The first 9 rows are patterns. Each new row is the sum of 3 different patterns, raised or lowered, with some noise. Before adding, each is slid sideways (what falls off one end comes back at the other) and multiplied by a number that may be negative. Names go in the order of the patterns.
Some rows, each with the names of its patterns after it:
[-13  15  21  10  19 -16  11   2  -7  16   1  14  19   3 -14  -3 -13  23
  22  -6  23 -22   2  21  -7   8 -13  -6 -23   7 -22  20 -15 -14 -14   0]
K_958
[ -9 -22  -9   4  -2 -23 -13  -2  -4  11   9   7  23  15 -17  -2  20  20
  -3  -5   7   4  -2  -9  -3   7 -23  20   0 -14  10   9 -16   1  -6   1]
K_641
[ 19 -13 -11  10  22   0 -14   0  -8  -7 -18  -8  18  -5  21   7   4  15
  20 -15  10   9   9  16  13   2  21   8  11 -23  -8  14  -2   0 -16   6]
K_993
[ -7 -16  12  21   5  15 -15   8   3  17   1 -17 -13  18 -12  14  11  -7
  12  -3 -12   4  -6   7  -1  17  15   3 -18   9 -23  23 -19  -2  23   6]
K_965
[ -3   8   3  -5 -17  17   7  21   5   4  22   0 -23  20  12   4   7  14
  10  -6 -10 -13 -20  11  23   5  14   3  20   5 -20   3   5 -22   3 -12]
K_333
[-17   5   6  21  -1 -22 -18  10  -3 -22  13  -4 -19  22  21   6  -3   4
 -10  -7 -13 -15   9  10   6 -12 -11  10  14  -4  -3 -20  -7 -14 -16   3]
K_276
[ -7   7   0   9   3   3   2 -17  11   6 -22  19  19  -4 -23   7 -20  23
  11   4  12 -19  21 -17   6  19   3   7  -6 -16  -9  17   0 -13  23  11]
K_136
[ -3 -20  23   4  -7 -13  21  21  15   8  11   8 -18 -23 -16  16  -8  -7
  -7  11   7 -17  -2 -13   8 -20   6  22 -10  11   2  12  -1   4 -20  -3]
K_903
[ 10 -21  -3  20 -14   6   1   3   6  -9  11  -4  17  -6 -13 -22   4  23
  23  -1  -5 -10 -12  13 -20 -14  -4  -6 -17 -20  18  -1 -18 -12   1  16]
K_794

New rows. What belongs after each?
[ 35   7  -6  24  28  23  -9  -4  21   7  22  29   9  42  44  20  13  32
  30  23  17  11  37  17  -1  34  36   7  39  15   7  32  18 -13  31  14]
K_641 K_276 K_136
[ 15 -10 -27   1  11 -20  13  16  10  15 -13  17   3  17  -8 -20  -1   7
  11  22  18  -7 -27   0  -5  -2  -9   0   1 -12   0   7  12 -13  -8   8]
K_136 K_903 K_794
[ -4   7  26   3   4  15  24   9   9 -15   0   3 -12  23  16  -1  -2  21
  22  18  23  25  10   6   5  -4  18   6   8   9  15   9   3   5  -3  11]
K_641 K_903 K_794
[ 33  23  14   2  -7  -8  -7 -12 -16  32  13 -17 -25  22  20  11   6  19
  23  -2 -22  18 -10   8   6  -9  13  25  -9   3   0  25  12  21  10   4]
K_641 K_965 K_903
[ 28  34  29  -7   9  35  42  22  11  -9  15  16  17 -12  -2  15  13  40
 -11  -1   2   4 -16   2  30  17 -30  22  14   9 -17  13  29   4  27  -7]
K_958 K_993 K_276
[ 22 -24 -21  -3 -25  -6 -12  -6   4 -24  17 -15 -36  -9 -10   1  12 -34
 -24  -5 -26  -3 -11 -10   2   2  13  10  36 -39  16 -26  -6  -4   4 -21]
K_958 K_641 K_993
[  9  -7  21  27 -10 -29  19  -4  40  20   0  40 -15  -8  33   6  24 -10
   2  -5  15 -26  18 -38  -3  11   2  14   8  46  13  -8  -9  13 -12   8]
K_958 K_333 K_136
[  4  46 -14  19   0 -19  -7 -17  10  -5  36   7  -3  16 -14  -7  -4  15
  15  -8  10  -1   4  36  18   8  20   5  23   7  16 -20  14  42  18 -31]
K_993 K_276 K_136
[-35 -28 -25  -3 -28  -1 -35   6  -6 -19  -4 -33 -19 -28 -32 -29 -13  20
   9   1 -36 -21  18   8 -45 -18 -27 -30 -48 -28  20  -2  15 -13  29   3]
K_993 K_276 K_903
[-33 -15 -16  -7 -18  -5 -19 -26 -33   7  -9 -50  -8 -13 -16  -4  -7 -24
   1 -22 -30  -8 -24 -27 -10 -23 -17 -35 -30 -17 -11 -13  -4 -38 -36 -45]
K_958 K_276 K_794
[  0 -20 -10 -11   2  -2  -1  14  -4 -23 -16   9  12   1 -19  -2  16   0
   8   3   6   0   9   0   1 -11   2   6 -11  -6  18  33 -14  -8   4 -27]
K_965 K_276 K_794
[ 28  22   5  23  21  15  37   8  23   9   5   9   2 -11  -2  17   1  -3
 -10  14  23 -13  -1  -2 -11 -19  -7 -12  34 -14  28 -11   7  18  24  -3]
K_958 K_641 K_993
[ 29  -6  26  -4  -1  10  20  10  -8 -18  -7   7  -9  -4  21  12 -11  21
  17  21   2  13  12 -14  22  15  -6  31  17  16 -14  26 -27  15   8  10]
K_993 K_136 K_794
[-15   7 -10 -25 -53 -35 -12 -25 -30  13 -24 -46   7   1 -20 -17  -7 -15
  -8 -16 -40 -21 -12 -10 -21 -39  -2   2 -20 -14 -24 -21 -27 -31 -25 -30]
K_958 K_333 K_276
[ -6 -38 -27  -6 -13 -17 -35 -18  -2 -15  -5 -18 -17 -14 -13  11 -25 -28
 -15 -16 -36   4  -5 -19 -15 -14  11   4   3 -22  15  -5  -8   2 -10 -15]
K_958 K_641 K_794
[ -1  17   6  -3  29   5  37   1  -9   2  -8  -4  29  -6  -3  28  -4   6
   7 -33 -34 -23   2  11   6  24  16  21  -3 -25   3  11 -17  -2 -18  -5]
K_993 K_333 K_276
[ -2   2  33  39  18  -1  16  18  -9 -31 -13  32   0  10  16  26  36   5
  -2  -3  33   9  11  29   0  23  11  12   9  26 -28  16   7 -19  37  18]
K_641 K_333 K_903
[  8   2  10  13   4   0  21  -1  41   9  29  26 -21  -3  18  43  21 -15
 -12  -1   2  14  22  14  21  -9   1  11  27   8 -11  11  14  35  17  21]
K_136 K_903 K_794
[ -8 -31   2 -25 -11   1  -8  18   3   1  -5 -29  -9  -2 -35  -8 -21 -21
 -20  -7 -25  -6  18   5   9 -27   3   1  -2 -23   0   5 -11  -7  -2  16]
K_333 K_276 K_136
[ 2 17 12 -1 18 26  8  8 24 -7 12  2 26 19  6  7 13 18 -1 16 -5 16 15  1
 28 24 19  5 27 27 30 21  9 18  8 -2]
K_641 K_136 K_903
[ 37   3   3  21 -13   5  11   0  17   2  16 -13   6  -3  11 -12  -8 -14
  24 -11  11  38  12  19  -8  13  14   6  30  -8  13   7  12  -3 -14  -7]
K_958 K_965 K_333
[  3 -19   0 -22 -14 -28 -18  31 -15  -5 -19   5  14  12 -38   0  -6 -30
  20  -8  -4  -2   5  20   1  11  -9 -14 -28  -6 -10  32 -24   2 -12 -16]
K_965 K_903 K_794
[ -6  11   0 -17  -3 -22  -8   8 -15 -16 -21  -7  -3 -10 -12  -8   7  -8
 -20  19 -20   2  16 -11  -3  17 -25   8   1   9  10   1 -10  -9   8  -2]
K_641 K_333 K_903
[44 26 49 38 45 33 21 51 16 25 22 32 48 60 30 18  4 48 26 47 51 21 60 34
 22 58 46 43 25 52 51 30 23  5  5 45]
K_993 K_333 K_794
[-57  -5  -7 -36 -14 -16 -16 -19 -36   0  -9 -33 -46 -24 -16 -52 -35 -12
 -15 -39 -52 -17   3 -30 -67 -26  -7 -36 -35 -10  -5 -25  -6 -44  18 -14]
K_993 K_903 K_794
[38 25  6 27 -2 28 24 16 20  1 32  9 19 23 23 26  6 -2 15 30 19 -8 25 34
  2 38 18 19 27 23 17  8 37 23 11 30]
K_958 K_993 K_136
[ 10  -5 -43  13 -30 -23 -14 -31  -7 -35 -16 -33  -4 -40 -17 -29 -43 -36
 -19 -39 -25  16 -23 -14 -51 -23 -22 -22 -28 -26 -10   9 -10 -38 -31 -41]
K_958 K_993 K_276
[ -7 -11  10  26  19   6  12 -15   7   0 -11   3  -6   7  41   7  16  16
   3  18   2   0   9  15  31  -4   1 -19   2  12   3   3  31 -21   7   2]
K_965 K_333 K_276
[ 11  24  15  19  -2  -6   9  16   1   2  13  24  -9  24   3  42  47   6
  38 -10  26  15  27  35  17  10   9  -9   5  48  24   6  42  -5  11  29]
K_958 K_965 K_136
[38 22 14 32 -9 -2 24 44  2 13  8 26 16 -3 40 38 15 -3 17 28 34  4  8 28
 24 33 29 30  7  8 26 -8 32 16 24 22]
K_333 K_276 K_903
[-20 -11  -1  19 -16 -16   5  19 -23 -14   0   6 -13 -49 -17  14   2 -18
  -2   4  -3 -11   5 -10   4  11 -34 -29  28   3 -12 -10  -8 -17  -6 -26]
K_641 K_993 K_136
[ -4   9 -49 -24 -17 -20 -31 -45 -17   1 -15 -28 -29 -22 -22 -19 -10 -24
  -2   1 -34 -13  12   8  -9 -16  -8  -6 -20  -9 -24 -10 -40   3 -17 -32]
K_641 K_993 K_333
[  8 -18 -26 -18  20  10  -9   8   3  12  20 -25  10  32   3   6  12  14
   7  -5  21 -17  10   2  -9 -14  -5  32  24  -9   6  -9  -3  14  -5 -12]
K_993 K_136 K_794
[-19   2 -10 -29  -2   4  -1 -15  -8 -23  -6 -19 -25  -2 -10 -12 -28 -12
  -7  10  -9 -20 -36 -16 -28 -16  -8 -19   7 -12   6  -2 -27 -12  -1 -10]
K_958 K_333 K_276
